All rows are made from the same 15 directions, up to rounding. Whole rows:
In the rows, zero is written as 128.
[[ 99 147 125 173 112 113 112  74 112  87 134  84  97 107  76 157 100 159
  169 112  93 162  67 133 153 147]
 [113  97  86  60  70 149 148 111 145 139  97 102 132 131  91 117  97 123
  168 155 118 114 165 103 159 114]
 [140 138  63 136  87 104 107  75  97 129 155 154 163  96 113 141 144  91
  139 148 130 125 153 108  93  71]
 [123  83 194 177 114  84 100 189 155 117  98 139  94 164 105 126  84 101
  116  99 174  89 118  96 125 112]
 [131  98 175 139 151 132 154 162 150 149 132 135 127 138 200 137 157 134
  104  73 136 148 145 147  85 141]
 [ 87 177  92  86 201 199  44  73 153 135 136 138 117 144  59 168 147 131
  192 144  93  84 136 125 168 168]
 [155 135 102 177 150  88 144 131  78  81  50 169 157 158 135 151 154 118
  161  89 155 176 112 122 130 133]
 [123 113 142 155  96 153  92 137  82 134 149  89 131 168  83 147 159 159
   86 138  97  87 152 118 114 184]
 [157 137 125 144 113 124 129 148 117  85  88 137 120 164 129  93 140 126
  134 144 102 146 172 130 120 149]
 [123 127 104  96 130 142  52 141 146 139  69  73 181 199 116 168 127 110
  161  99 135 129  90 106 109 119]
 [107 103 128 114 159 118 103 140 186 135 107 112  82 151 153 114 117 112
   89 137 169 129 144 132 103 111]
 [180 128  90  54 149 163 115 152 128 143  94 122 209 139 119 135 170  91
  161 117 113 117 113 133 124 115]
 [ 82 120 173 124  79 151 105 100 134 153  97  91 122 153 142 161  91 133
  155 133 104 114 160 119 109 131]
 [124 117 113  88 121 106 239 120  62 122  57 124 159 121 147 150 120 158
  171 120 157 181 114  96 188 147]
 [165 135 124 103 142 114 139 156 136 120 103 152 137 108 123  87 109  91
  118 166 150 111 115 136 145  92]
 [ 95 135 120 141 124 162  83 111 197 129 137 119  80 113 121  92  72 137
  107 147 111 112 121 178 126 110]
 [126 171 171 102 113 101 136 142  93 118 124 109 134 152 119 126 100 131
  165 172 125 126 123  66 168 141]
 [114 125 153 117 146 162  85 121 176 181  96 126 130 187 161 159 139 100
  135 133 151 108 130 173 118 128]]

The start of a row, then its end:
[120 145 126 123 151  97 147 100 109 113 102 108 110 103 125 136 109 126
 127 159 152]  [154  85 131 151 117]
[105 104  75 130 127 122 145  83 161 127 175 138 123  91 128 160 147 138
 176  55 123]  [171 121 121 119 112]
[ 97 132 164 135 131  98 133 149 145 137 102 124 115 136 189 117  74 133
 104 128 171]  [143 123 106 112  99]
[139  87 100 125 145 104 114 139 157 136 157 165 144 110 122 151 158  88
 142  65 159]  [118 136  96  93  85]
[139 109  94 152 176 164  92  98  84 134 115 127 167  74  98 174 173 124
  79  97 116]  [100  91 179  81 127]
[149 116 158 106 131 110 143 147 153 160 135 130 137 127 158 130 132  90
 126 133 160]  [124 108 138 125  97]
[113 171 124  85  98 117 127 153  79 107 118  75 131 162 150  76  97 169
  79 212 114]  [134 186  54 120 148]
[123 123  94 158 166  85 118 124 100 132 174 169 125 103  79 151 141 120
  98 124 195]  [ 97  88  94 154 110]
[118 104 106 154  82 140 142  81 117 109 124 103  96 119  82 138 133 146
 141 133  93]  [140 138 158 141 154]
[ 96 146 101 129  89 153 145 100 187 161 165 120 102 131 140  99  76 161
 136 150 134]  [147  90 183 185 120]
[ 87 139 230 151 134  77 153 185 178 144 154 142  74 173 141 126  51 146
 169 107 192]  [125  69  78 214 138]
[111 117 173 155 129 157 151 124 125 154 147 173  93 148 118 142 145 145
 133 133 127]  [ 91 169 149 165 179]
[100 114  67 112  91 148 145  88 152 128  51 117 137 121 164 116  81 135
 143 126 130]  [170 144 161 114  90]
[138 134  86  62  96 143 113 124 137 136  84  85 188 110 185 104 104 106
 118 145 107]  [152 152 121  58  65]
[160 150 135  81 133 140 108 115  97 118 115  64 170 108  92 150 144 110
 157 147  81]  [129  75 130 127 131]
[132 165 137 109 167  99  87 151 144 128 190 149 138 170  99 153 156 109
 190 108 147]  [116 110  50 160 136]
[ 83 144 146 144 150 118 142  98 144 163  87 144 122 116 189 149  71 130
 125 131 187]  [147  82 159 141  91]
[133 128 150 160 121 132 113 143 119 132 140 124 141 155 141 143 148 140
 122  99 117]  [132 124 134 109 148]
[105 152 113 105 192 158  99 135 162 122 168 107 100 140 121 119 145 166
 115 121 113]  [134 118 125 142 171]
[105 171 161 127 172 169  75  80 117 141 103  74 129 116 166 159 132 136
  99 157  90]  [135 104 184  79 142]
[126 116 130 138  19 151 134 105  74 142  87  98 174 163 115 149 115 138
 157 142  86]  [118 164 125 120 138]
[174  86 122  96 110 155 209 155 171 137 160 159 114  84 106  79 140 120
 140 122 109]  [119 128 182 179 132]
[109 170 139 122 107 124 143 112 162 150 175 151 112 134 168 106  99 134
 158 155 132]  [144 138 127 157 114]
[142 106  83  83  73 135 150 117 172 133  88 122 139 115 134  92  90  97
 157 148 126]  [143 140 151 133  73]
[139 110 149 140 102 106 121 141 132 109  82  97 116 159 132 125 120 112
 128 131 129]  [144 130 129 110 125]
[ 89 143  80 143 163 101  45  81 159 118  90 144 114 156 112 168 113  88
 163 121 176]  [132 121 101 109  83]
[117  72 107  78 175 136 132 150 197 115  89 153  86  99 103 106 108  98
 136 105 153]  [103 161 114 131 101]
[106 132  51  84  88 127 160  57 126 118  78 138 140 124 134 140 116 118
 209 140 122]  [176 178 106 141  99]
[134 138 184 107  86 113 147 144 104 161  77 111 154 150 167 125  86 104
 122 184 154]  [112 125 123 134 102]
[106 143 135 106 215 143 159 114 149 151 143 146 104  87 164 135 132 145
 107 127 159]  [139  93 162 153 137]
[106 111 182 130  66 131 148  78 114 171 117 105 115 121 155 162 115 110
 134 166 120]  [117 160 151 109 116]
[117 150 195 146 160 112 120 137 170 142 199 167  93  99 161 124 116 113
 136 115 133]  [114 126 121 119 111]
[126 114 121 178  97 109 140 119 162 101 158 169  91 130 111 118 124 128
 175  86 117]  [149 144 130 142 128]
[149 139 177 152 117 138 123 150 124 118  86 146 126 138 125 108 103 112
 134 148 112]  [105 126 159 139 132]
[126 174 158 144 122  74 139 100  57 111 164 113 126 120 121 155 139 133
 143 166 128]  [146 115  74 140 140]
[134 135 198 113 138  64 162 137  65  78 127 102 105 114  84 157 133 122
 182 133 114]  [137 128  30 155 159]
[103 113 149 137 169 142 123 125  80 114  45 137 167 103 141 182 118 137
 147  62 121]  [125 129 103  91 132]
[162  99 139 139 111 135 169 188 119 130 115 170 158 119 125  97 117 131
 115  99 136]  [104 125 136 147 126]
[101 153 132 131 116 180  79 101 120 132 127 132 176  97 113 160  98 142
 184  82  64]  [104 123 121 107 121]
[148 174 148  77 203 186 152 141 156 130 101 149 156 127 195 117 156 138
 177 103  83]  [166 127 173 136 160]
[ 72  80  59  98 159 191 101  83 200 158 140 138  94 108 109 146 136 141
 125  90 129]  [106 169 155 115 127]
[132 149 127 140 146 131 122 153 110  95 103 138 142 126 153 104 117 149
 116 112 109]  [144 143 114 104 135]
[124 144 134 126  98 106 143 134 122 140 140 142 158 121 143 129  92 125
 158 119 144]  [133 105  98 145  96]
[157 153 131 128  89  85 140 135 147 107 120  99 104 192 144  96 132 112
 149 177 136]  [180 123 132 152 131]
[115 134 111 167 127  67 142 149 133 108 167 199  95 167 117 115 125 132
 151 116 186]  [134 161  56 169 129]
[122 117  81  97 117 115 143 132 140 150 122 117 138 148 116 124 113 128
 123 145 179]  [131  99 116 169 109]
[114 120  92 101 126 152 168  79 126 147 168  83 108 137  88 161 170 168
 154 133 115]  [157  94 156 192 185]
[121 136 164 163 111 126 135  95 112 113 136 140 106  97 127 140 122 127
 148 128  93]  [131 144 142 116 133]
[128 143 137 129 141  97  82  98 149 134 169 112 109 102 124 142 130  85
 120 155 141]  [121 105 125  97  84]
[112 115 113 156  79 136 145 112 102 125 111  57 152 105 138 136  91 179
  98 101 107]  [169  60 164 115 127]
[115 160  82 131 155 154 141 158  84 113 237 156 145  85  90  93 138 213
  86 110  98]  [103 135  75 160 176]
[172 139 109 127 136  81 151 134 114  98 174 105 113  88 104  96 145 117
  94 164 135]  [152  78 134 141 114]
[144  92  57 143 130 135 131  98 180 165 162 236 107 105  90 117 153  69
 128 141 186]  [ 78 157 180 157  78]
[145 127 117  93 128 132 165 164 131 123 107 112 133 138 142  86 117 144
 107 150 135]  [143 124 131 152 137]
[128 102  92 117 148  97 149 110 119  83  75  88  90 125 140 121 149 129
  98 139 138]  [183 153 124  94 132]
[111 127 120 127 139 136 109 136 146 129  81 163 133 179 119 145 119 119
 180 105 149]  [119 147 106 153 134]
[104 180 118  97 172 111 144 118  75 141  81 202 164  99 129 135  74 113
 153 177 190]  [ 91 125  71 184  90]
[137 119 212 143 133 136 173 142  84  85  71 119  93  66 129 100  93 140
 101 153  77]  [116 151 150 116 153]
[141 151  67 104 155 136  65 146 139  78 185 131 152 135  63 123 165 135
 182  78  76]  [126 144  51 118 144]
[200 111 143 151  80  81 122 155  86 106 150 107 174 143  77 151 177  86
 159 104 111]  [129  87 105 119 122]
[108  96  97 134 102 141 125 104 145 151 153  64 115 145 155 140 156 158
  75 117 125]  [162 128 163  88 142]
[119 132 119 113 155 126 120  92 103 162 117  85 147 154 122 193 166 125
 131 136 160]  [141  71 142 145 146]
[105 136 153 114 108 158 121 153 135 159 217 123 142 111 105 124 106 167
 128 110 101]  [ 82 120  92 152 145]
[137 176 159  91 122 144 136  73 128 129 138 151 124  65  77 135  96  87
 223 182  83]  [ 99 104 143 190 107]
[174 149 164 169 131  89 149 105  61 138 162 125 138 109 120 158 180 103
  99 171 141]  [129  73 166 136 136]
[126 115 170  93 128 131 117 180 161 129 155  71 110 152 130 107 121 143
 108 124 113]  [120 128  97 121 150]
[117 139 130 126 131 135 123 149 133 125 113 139 140 122 140 109  90 140
 124 121 131]  [121 125 115 131 116]
[134 149 117 121 193 132 123 140 123 113 103 131 137 144 161 131 158 139
 117 112 135]  [158 121 132 114 149]
[146 146 120  73 142 122 145 194  50 121  78 136 222 113 205  97 120 139
  72 132 133]  [123 190  42  57 100]
